The same things were measured in two ways. Each way mixes the same 13 hidden numbers, adds some noise and spreads widely along 7 directions of its own, which tell nothing about the thing.
Some things both ways: the first way, then the second way.
[ 27 -10 -21   6 -13  -2  -9   8   9  -3  -3  -9  18   4  32   2  -7 -13
   1  15  19 -10 -27  11  -1  42  27  54]
[-39  18  30   9 -17  -1   4 -27  34  -4   8   4 -56 -48 -29   1   4  42
  24  -1  22   5  -8  31  17   2 -12 -24]

[-29 -16  12  28   6 -23 -45 -26   2  -6  -3  40  32  15   1 -17  -9  12
   6 -32 -14  -7  16  -9 -20  10  10  19]
[  7  15  -8  26  24  24  37  15 -18   0   5 -18  -5 -17  46  -7  -1  19
  30 -22 -14  13 -52   4   2  -6 -14  10]

[ -8  -5 -29  22 -39  -8  -8   2  43  29  -1  -5  34 -27 -17  19  26  -6
 -24 -17  -9  16   1 -12 -34  22 -28  24]
[-11  12  -2  18  13  11  -1  10  10  -5  15 -11 -22  -8  22 -22  30  22
   1  -8  -4   9 -15  29  -7 -10 -11  -5]

[ 30  27 -21  39 -10   2  24  10  29 -10 -38 -30  29 -25  42 -28 -20  23
  47   7  14  -8 -22  52  -1  -3 -37  50]
[  0   5  14  19 -25  11 -26   2  -6 -29  26   8 -61  23   8 -31  40  20
  -5 -13  11  19  -5 -12  -2   3  -3  25]

[ -4 -54  -7  11 -36 -20 -40 -21  18  -2 -13  16  -6   8   8   1   3   0
   5  -3 -24 -17 -26   7  -8   3  21 -10]
[-33  39 -36  21  45  37  -6 -39 -11   9 -20 -21 -45 -39  43  63   6  21
 -14 -26  -6 -19  32  16 -14 -35 -18  -2]

[ -6 -14 -11  16 -60 -11  -5 -13  14  17   5   1   8 -12 -21  -5  16 -11
  -7 -35  -7  -1 -13 -29 -20 -19  25  19]
[-12  14  23  49   5  -8  11 -13 -14  17  19  11  11   4 -14 -34   9 -13
 -16 -13  11  17 -47  14 -10  10   8  43]

[  1  20   3   9  29  -5  50   6 -24  -8 -11   5   4   1 -24  30  -9 -32
  11   2 -23 -14 -26  10  14 -14 -21 -28]
[ 14 -28 -13  21  -4 -10  -1  28 -29   1   4  10 -35  18  23 -36  13  -8
   2   2 -19   9   2 -27 -18 -29   6  31]

[ 20  49 -30  27 -21   4   7  34  13   9  -3 -21  17 -26  -7  33  -1 -29
   6  -8  28  -4 -20 -12 -12  32 -11  73]
[  4  30  13  43   6 -17  15 -14  12   7   3   4 -11 -22   0 -21  -3  -5
   5  -7  -9 -11 -41  18 -12   1  -7  24]

[-10 -52  -7   7 -33  -7 -33   9  50  31  12   3  27 -21   4  28  16   9
 -41 -27  11  21  15  21 -14  26  -6  33]
[-26  11 -21  29  30 -24  39 -30  19  18 -11   7  -8 -29 -15   3 -36  -6
 -30 -28   6 -14  -4  20  -9 -27  -8 -10]

[ -8  37  -3  -6  47 -11  42  33 -10 -15  11   4  20  -3 -23  53   8  -9
   2  -9  -7  -6  28   7  31  21 -40  -2]
[ 14  13 -24  36   8 -12  12  -4 -22  35 -30  10 -13  -8  41  48  26 -10
   3 -22 -24  -8  17  14   9 -16  -6  21]

[ 23  17   0 -26 -17 -28   4 -20 -19   0   4 -22   2  20  -5  33 -25 -24
   2 -17  26   3  -9  -2   8  29  30  28]
[-31 -13 -21  23   1   3  50  11   9   8 -21 -19 -11 -35 -10 -21   3  -4
  29  13  28  32 -13  72  -4 -29  -7 -14]

[ -2 -22  21   4  45 -32   1 -16 -21  -9  17  40  11  -1 -14  10 -25 -38
  -6  -9  -8  -3  23 -19   1  32  22  -2]
[-13  -7   0  13  14  -1   3  -7   0  -4   8   1   2  -1 -15   9   9  36
  18  -3  28  32 -35  22   7  -3 -19 -62]

[ 41   1 -37  20 -21   0   4  12  34 -29 -12 -60  -2 -24  22  -3 -29   5
  -1  14  32  12 -22   1   8  10  -5  50]
[  0  10  20 -12  -4  16 -14 -29   0 -35  38  -3 -18  28   9  11 -14  35
  -8   8 -42 -11 -16   6 -22  16 -19  54]

[-19  11  -1  18  14  -6  -4  28  25   6  27 -10  18   9 -21  27   6  14
 -14 -12   4  11  31  -1  36   1 -46   1]
[-15 -21 -15  -7   9   6  43   2   1   6  47 -31  28  -5 -10 -12 -23 -10
   2   8  13 -18 -31   5 -11  -9 -13  -5]

[ 18  14 -22  16   5 -17  30 -47 -29   9 -53 -15  -2   7  11 -24 -24 -20
  56  -2  10 -38 -19  45 -24  -9  20 -17]
[-20   4   8   5  23   6 -13   0  10 -20  -9 -10   0 -16 -14   8  -1  21
  -8 -34 -15  -5 -14  28 -15  -6 -14  16]

[-10  10 -19  35  18  -2   8 -26  -3   2 -44  16  29 -17   9   0  13 -20
  -9 -28 -30  -3  10  17 -32 -14  19 -14]
[-15  22  -8  37   9 -11  35 -37  30   7  20  11  -8  -7   5  -8  10  19
  -6  -2  37  22 -30  29  11   8  -9 -55]

[ 22  12  13   1 -33   5  20  18  19  18  -2 -10  17 -22  -2  34  12 -31
  -4 -11   7  -9 -26  21  11 -13 -44  41]
[-42  13 -31  24  42 -25  17 -35  -9 -11 -10   5 -25  -5 -20  35 -38 -16
 -52  -8  15 -18  13  -9 -22 -17 -10  -4]

[  6 -40 -41  31 -22  -7  -4   7  55 -30 -20 -35  -3 -33   4   7  -8  25
 -14  -8   3   4 -14  17  -6   1 -33   6]
[  0  -7 -68  21  48  47  19  21 -46   6  11 -44 -17  22  85   6  47  -4
   5   4   4  40  12  -2 -21 -44   2 -15]

[-13   2 -10  30  70 -17  18  -8 -13 -11 -26  -5  16   8  13   7   3   0
   3 -28   9   8  18  33  -4  -7  14 -29]
[-38   1   3   4  -6 -14  43 -16  11  19   6  12 -14 -12 -17   2 -37   8
  -9  -5  14 -11   8  18 -22 -20  -3  14]

[  0 -37   6 -12 -49   1 -23  -5  19  25  -6   8  21  -6  -6  23  37  -2
 -25  -1 -46  15 -19  -5 -10 -27  -7   3]
[ -1 -20 -28  25  -4 -10  -4 -38  11  -3  19   7 -13  19  19   9  27 -28
 -40 -11   3 -12  32 -40  -1  -4  16   6]

[-14 -29  -2 -16   2   3 -11 -31 -11  -1 -26   9  22  26  16  14  24   3
 -25   7 -25 -17  -1  28 -15  -9  19 -31]
[ -9  33   0  15   7 -19  44 -12  39  -2  -9 -13 -32 -27  27  38  -6  13
  17 -19 -15  -9  -4  18  12   0  -8  -4]

[ -6  19 -35  29   8 -15 -42 -26  -2 -10 -46   9  17  -6  -4   3   6 -12
  16 -32 -22 -11   8  -8 -28  -5  -2  13]
[-13  18   3  43   3  -7  -6 -56   8  -6 -16  10 -10 -36   6  24  -1   4
 -11 -12 -34 -30  18  12 -11   0   9  89]

[-17  15  39   5  18  -6   6  19  10  28  21  22  34   1 -21  28  -6   8
   9 -14 -21   8  43  26  39 -12 -67   4]
[-16  35 -15  37  13  -9   9 -13  -3  13 -11   1 -57 -11   7   6   5  10
 -17 -30  11   4  17  21 -14 -38  -4  15]

[ 10 -27   3  -2  25   6  29  24   2 -24  31  -9  12 -16  -5  27 -27 -15
 -51  22  10  13  14  -6   8  39  -4  25]
[ 19   8  15  24  12 -46  18  -7  -8  -4  14  46  14   6  -7 -14 -15  21
 -10 -16 -21 -11 -46 -12   0  23 -12  28]

[ -5 -24 -10   6 -23 -18 -31  -3   4  11 -22  26  23 -14   3  41  25 -22
 -12 -40  -4  -3 -34   6 -51  31  20  43]
[-54  -1 -24   8  22   4  14 -25  13  15  -3 -14 -54 -50 -21  19   6   0
 -14  -5  34  -1  28  24  15 -28  -9 -53]

[ 23  -5 -52  15  -1 -11 -19 -25 -14 -18 -39 -16  10  -9  23  -4 -10 -28
  -7 -18  26  -5 -35 -11 -49  36  74  55]
[-59 -14  16  -6  14  -7  23 -70  44   0  14  17  -4 -52 -46  11 -35  29
 -12  23   3 -11  -3  34  10  17  -9 -26]

[  4 -37   6 -15 -39  -5   4  -9  13  34  18   2   2   3 -18  16  15 -24
 -24  -6 -17   6  -6  -9  24 -20  22  -9]
[-27  18 -19  32  28   7  27 -29   3  22 -35   2 -31 -22  28  17 -31   5
  -9 -23 -22  11  12  21 -31 -40   1  15]

[ 26 -25   1  -5 -34  -7   4   5  22  35   5 -26  24  -7  19  -4  -3  14
   9  -9  17  29 -16  32   8   1   0  51]
[-26 -30 -16 -12  -1  -6  10 -37  11   6  30  17   2  12 -33   6  -7   5
 -43 -22  28  -6  14  -1   1  -1  -8 -36]

[ 16  49 -38  42  -4   1 -28 -19 -14  17 -60 -14  35  -2  13   2   9 -28
  13 -26  -8  12 -34   9 -54  -5  -4  46]
[  3  25  -5  14   7   8  35  -9  19 -19  14   0  -8 -31  37 -11   3  34
  18 -24 -15 -22 -17  13 -14   1  -8  41]

[-31 -51 -11   2 -25 -11  13  -6  43  24  -3   0  -4   7  -8  -7  44  40
  20   1 -19 -30  21  35  28 -36  -7 -73]
[-18  39  13  -8  25  -6  31 -18  29  20   6 -49  11 -29 -37  39 -35 -13
  21 -16   7  -4 -46  51 -17  -5 -20 -39]

[-19  19   1   8  37 -30 -13 -19 -28 -38 -29  22  10  20   8  16  -4  12
  32 -33  -8 -27  10  10  -5   2  27  -8]
[ -3  -2  18  19 -35 -18   8 -32  10  11  22  -5 -10   7 -29  30   8 -18
   3  10   6 -10 -16  17  31  24 -11   9]

[ -8 -46   2   4  22 -20 -29  -8  -1  32  15  15  10  15  -7   0  12  -6
  -2   9 -11  10  31   0   2  10  15 -20]
[-34  -8  33 -21 -15  30 -20  -4  38 -19   8 -29 -25 -44 -22  -7   8  36
  23 -38  -6 -15  10  18 -20 -19   3  29]

Other things, the second way, with their names:
<123>: [ -3 -24 -11   6  12  20   2 -40  -1 -23   2 -13   7   5   8  37 -42   1
 -24 -21 -58 -26 -10   0   6  -2 -23  43]
<373>: [-14  26 -22  56  18  -9  20 -32   7  32   2   9 -28 -11  18 -10 -27  15
 -27 -22   3  -9  -5  13 -14 -48  -8  -6]
<307>: [ -4  -6  -9  15  -1  30  11 -12  -7  11  16  -5  -9   2  37   0  10  22
  -5 -35 -11   1   2  -2  -3 -19  -1  32]
<252>: [ -9  -1  24  15 -14   5 -31   3  -3  -7  31  -6 -22  17   2  -9  21  17
 -16  -8 -15 -13  -6   0  -4   0 -10  41]
<246>: [-32  -9 -18  62  13 -24   4 -21   7  13 -27  35 -44 -36  22 -35  -8  -9
 -50 -18 -26 -32  41 -19 -15 -46  23  69]
<128>: [ 18  17 -23  48  22 -36  22 -41 -11  15 -16  41 -13   5  18  25  10   8
  -7 -17   1  29 -13   1  11   7  -1 -20]
<149>: [-18 -15   5  15 -13  21  20  -2  10  -5   8   1  15 -24  -1 -28 -13  -4
  -5 -37   6 -30 -21  -4 -19  -9  -5  36]
<171>: [  7  28 -21  33   8 -18  15 -20  -5  37   1   7 -38   7  16  47  45  25
  15 -15  38  42  -1  28  35  -8 -14 -76]
<467>: [-38 -14 -30  -4  41  21  16 -43 -24   9   3 -23  -5 -29 -13  42 -13  -2
  -6  -5  12   6  16   9 -14 -15  -1   0]
<186>: [-47 -11 -20 -47  51  37  11   2  -3 -16  38 -39 -26 -28 -15   0  -6  12
 -24  -5  -4 -12  -3  27  -5  -8 -27 -29]
<129>: [ -2 -30 -34  19  21  16 -13  10 -11 -30 -23 -11  13   5  20 -10  13 -16
 -13 -35  -9   1  10 -15 -36 -28   5  26]
<474>: [-45   9  -4   6  14  28   4 -26  29  19  10 -31 -31 -22   3  38   7  50
  10 -27  34  26  11  32  14 -38 -12 -71]
<339>: [-34 -30 -53  52  -7  -4  12 -37  15  18  -8  13   4   6  29  13  62 -37
 -42   0  49   7  61   0   5 -16  26 -21]
<47>: [ 11   8   9  28   6   9  27 -13   2 -20  -1  16 -10 -17  39 -26 -28  38
  25 -15 -43  -1 -43  -9 -20  -4  -5  53]
<386>: [-34  -5  13 -15   6   5  21 -18  18   1   5  16  -6 -46 -45 -25 -55  34
   0 -20  -1 -30 -23  30 -27 -17 -26   3]
<17>: [-35  -3  -4  39 -10  -2  13 -29  27   4 -20   4 -32 -39   4   8  -6  -4
 -17 -22  -7 -23  23  12   9 -21   3  35]
<342>: [ -8  15  -1   7   9 -24  10 -57  25 -17  22   0   3 -12 -44  35 -14  33
  -1 -12  24  -3 -21  29  12  15 -21 -30]
<366>: [  8  27 -12  49  18 -46  51 -27   1  35 -32  18  10 -34  -4  34 -35 -18
  12   1 -18 -21 -31  29   4  -3 -16   7]
<179>: [ -6 -16   3   6  -8   6  16 -16   4 -14  11  22   0  -4 -30 -23 -24  29
  -4 -15   2  -5 -43  40   8   7 -39  -8]
<25>: [ -9 -29  -6  28   2 -24  10 -41  15  -1  34  10  26  -1 -43 -25 -17  -5
 -36 -14  15 -15 -22  -2   8  -4   0   3]
<21>: [-21  -7   7 -44  29  19  21 -44  24  -2  56 -32   1  -6 -20  26 -38   5
 -20   5 -40 -22 -20  18   8  20 -23  -8]
<286>: [  2  -7 -11  33 -10 -12  23  -7  -5  22   3  19 -23 -12  23  -3 -28  -5
 -16 -28 -22 -45   2 -36  -2 -30  -6  36]
<398>: [-21 -39 -43  11  19  -6 -22 -52   5 -14   6  12  20  17 -27  34  -2 -17
 -64 -14  16 -23  21  -9   1  -2 -19 -51]
<141>: [-49  -2 -13  -8   5  39  14 -19  52  -1  40 -23 -22 -28  20 -13  40  18
 -21  -7  31 -12  16  26   9  -6  -8 -55]
<165>: [  2 -27 -15  -3   0 -10  48  -6 -20  12  21  14   7  11 -12 -24 -30 -12
   3  10  -1   6 -23   6 -19  -6  -7  17]
<270>: [ 16  -4  20   6 -25 -24  -6 -21  22  -5  19  -2 -25  33 -16   3 -12  16
   7 -12 -17  17  -4   0 -14  -9   1  11]
<37>: [  1  18 -20  30  22 -40  65  -5  17  40  33  -7  62  18  -6  17 -12 -16
 -10 -11  50   3 -56  17   4   3 -15 -81]
<243>: [ -5  -6  19 -16  -8  17   7 -21  19   8  29   3   0 -12 -12  -3 -34  40
  -2   0 -47 -33 -30  45  10   2 -41  12]
<174>: [-37   7 -31  14  24  18  29 -14  -7  58  -3 -16 -27   1  32  45  16   1
  -4  -9  35  37  22  17   3 -37  -3 -82]
<441>: [-57  16  52 -25   7   6  -3 -18  22   7 -17 -16 -46 -48 -48  27 -58  30
  10 -18 -36 -15   1  38 -23 -18 -13  38]
<476>: [-22 -14  12 -18 -12  25 -10 -39  31 -18  22  -3  -9  12 -16  21 -22  38
  -8 -10 -10  -2 -12  24   1   6 -30 -36]
<98>: [-26  29 -16  -1  33 -23  34 -35  18   3  -5  -1  -3 -47 -25  39 -47  -1
  -8  -6   3 -50  -8  15 -26  -8 -27 -22]
<372>: [  2 -48  22   1 -52   8 -11  10  38 -28   5  -3  -9   3  14 -12  14  -2
  10 -12 -43 -27   6 -12  17   7  -3  43]
<29>: [ -8  17 -20   8   4  -8  32 -28  23  -3  -1   7  16   2  -1  14 -14  -9
  -7  -7  21 -15 -10  19 -37  -2 -15 -26]
<116>: [-36  15  47 -19 -12  15   7 -11  22  -6  -3 -12 -57 -51 -36  -2 -38  70
  36 -15 -30   3  -8  74  -4 -20 -24  49]
<256>: [-14  26 -17  -2   9  34  -4  -9  16 -30  -1 -27 -51   6  54  30  15  28
  -9 -30 -26  -8  31  10 -24 -22 -11  28]
<482>: [  7  20   6   9  -7 -29  -1 -35  20   3  10   6 -22  13 -21  31  10  26
   3 -14   6  15   1  27   4   4  -8 -18]
<14>: [-23  -5  16  -9  13 -10   0 -25  41   3  16  -3  12 -17 -35   7 -25   6
 -17 -15 -10 -26 -22  15  -7   4 -17 -35]
<229>: [ 10 -13 -24  27   3  12  25   1 -33  13   5 -12  25  24  36  21   9 -25
   2 -17  -1   7 -17 -12  -8  -5  -2  23]
<263>: [-15   9 -33  32   1 -14  17 -44  12  22   6  -3 -12  -2  27  37  24 -13
 -10  -2  31  -2  41 -15 -18 -22  20 -18]
<89>: [-58  17  14 -35  14  34  24 -35  26 -23  36 -20 -20 -16 -22  33 -59  35
 -20  13 -10 -43 -28  44  -4  16 -56 -20]

Some of these things the first way, each followed by its name:
[-39  29  22  11  12  -2 -14 -23 -24  43  -2  54  43  22 -46  29  14 -37
 -14 -26 -57  -6  23 -12  -9 -13 -28 -22]	<246>
[ 24   3 -39  -4 -23   4  16   5  24   4 -24 -36  16 -21  13  30  34 -12
 -28  -5  -9  16  -6  15  -8   1  -4   9]	<339>
[-28 -57   0  -5  17 -12 -17 -14 -21 -34  -1  10  -9   5 -12  21 -13  18
 -29 -15  -7  -3  13 -13 -16  -5  59 -21]	<21>
[-21 -22 -13  24 -14 -26 -16 -19  20  -2 -27   1  32 -11   6 -13  -6  50
  30 -30   9  -2  -3  28 -51  12 -18  25]	<186>
[ -7  15  -8  30  31   2  -9  24  22  11   6   4  27 -23 -11  23 -25  -4
 -12 -28  12   9  56  21  19  19 -39  35]	<25>
[ 10  11   7  15  34 -20  17  -6 -30  19   6  -1   6  24   0   0 -32 -23
  29   1  12   4  -1  19  17  14  31  -4]	<386>
[  5  15 -21  32  24 -15   4   2  -7 -24 -11 -15   2  -2   2   7 -32  -8
  15  -3  30 -16  -2   8 -15  31   5  20]	<252>
[ -2  36  28   0  -8 -21   4 -29 -31   1   6   7  13  41  -2   3 -12 -23
  16 -12  -1 -15 -10 -10  16  -8  32  -3]	<89>
[ -2   2  23   8  60 -33 -26  -3 -44 -31  -3  25   2   4 -14  11 -41  -4
  37 -33   6  -6  18 -11   8  -1   7  35]	<467>
[-10  14  -9  43 -16  -3 -25  -6  37  39 -10   2  29  12   5 -21 -29  17
  31 -15  10  -8  11  43  25   6 -30  22]	<373>
[ -9  37  11  10  53 -13 -18  -6 -30  -7  -9  20  31  23  11  16 -28  -3
  16 -17  16 -14  43  24   7  28   9  26]	<17>
[ -1 -43  26 -14 -20 -26   3 -14  27   5  42  11  15   9   2  10 -22   6
 -29  -6 -15  20  34   5  37  27  17 -12]	<179>
[ 18  11  14  15  69 -24  15   8  -9  -7   2 -10  12 -19   3   7 -49   4
  34  10  31   5  55  31  13  24 -31  19]	<129>
[ 18   0  20 -11 -36  -8 -24 -18  11  32  -2 -18  28  16  10  -5  -5  12
  19  13  -6  14  -4  18   8 -16 -26  27]	<256>
[-19 -74  39 -23  24 -23 -12 -40 -19 -24   4  54  14   5  -4   2 -20   7
 -23  -1 -58   2  25  -4   0  -6  34 -32]	<128>
[ 28 -15 -24  18   5 -13 -19   8  17  13 -25 -23   9 -32  12  19 -11 -15
   3 -19  34  20 -19  17 -20  15   7  58]	<270>
[-27 -23 -10  25 -15 -28 -21 -15  35   4 -17  20  21  -9  -9   3  51   9
  -4 -56 -37   8   5  -8 -11 -32 -12 -21]	<229>
[-15 -28 -22  30  -7   8  -5  21  31   8 -10   7  11   4  13  33  29 -13
 -34 -16 -16  -5 -25  33   6   6   1 -15]	<286>
[ 17 -43  -8  -7 -60 -16  -7   0  51  40  11 -25  14 -13   5  22  53  -6
 -35   4 -22  42 -18  -8  -6  -7   3 -10]	<29>
[ 12  34 -46  56   7   8   6 -22  13   3 -59  -8  28 -12  21 -36   2 -20
  23 -15 -19 -13 -20  21  -9 -24  -3   9]	<47>
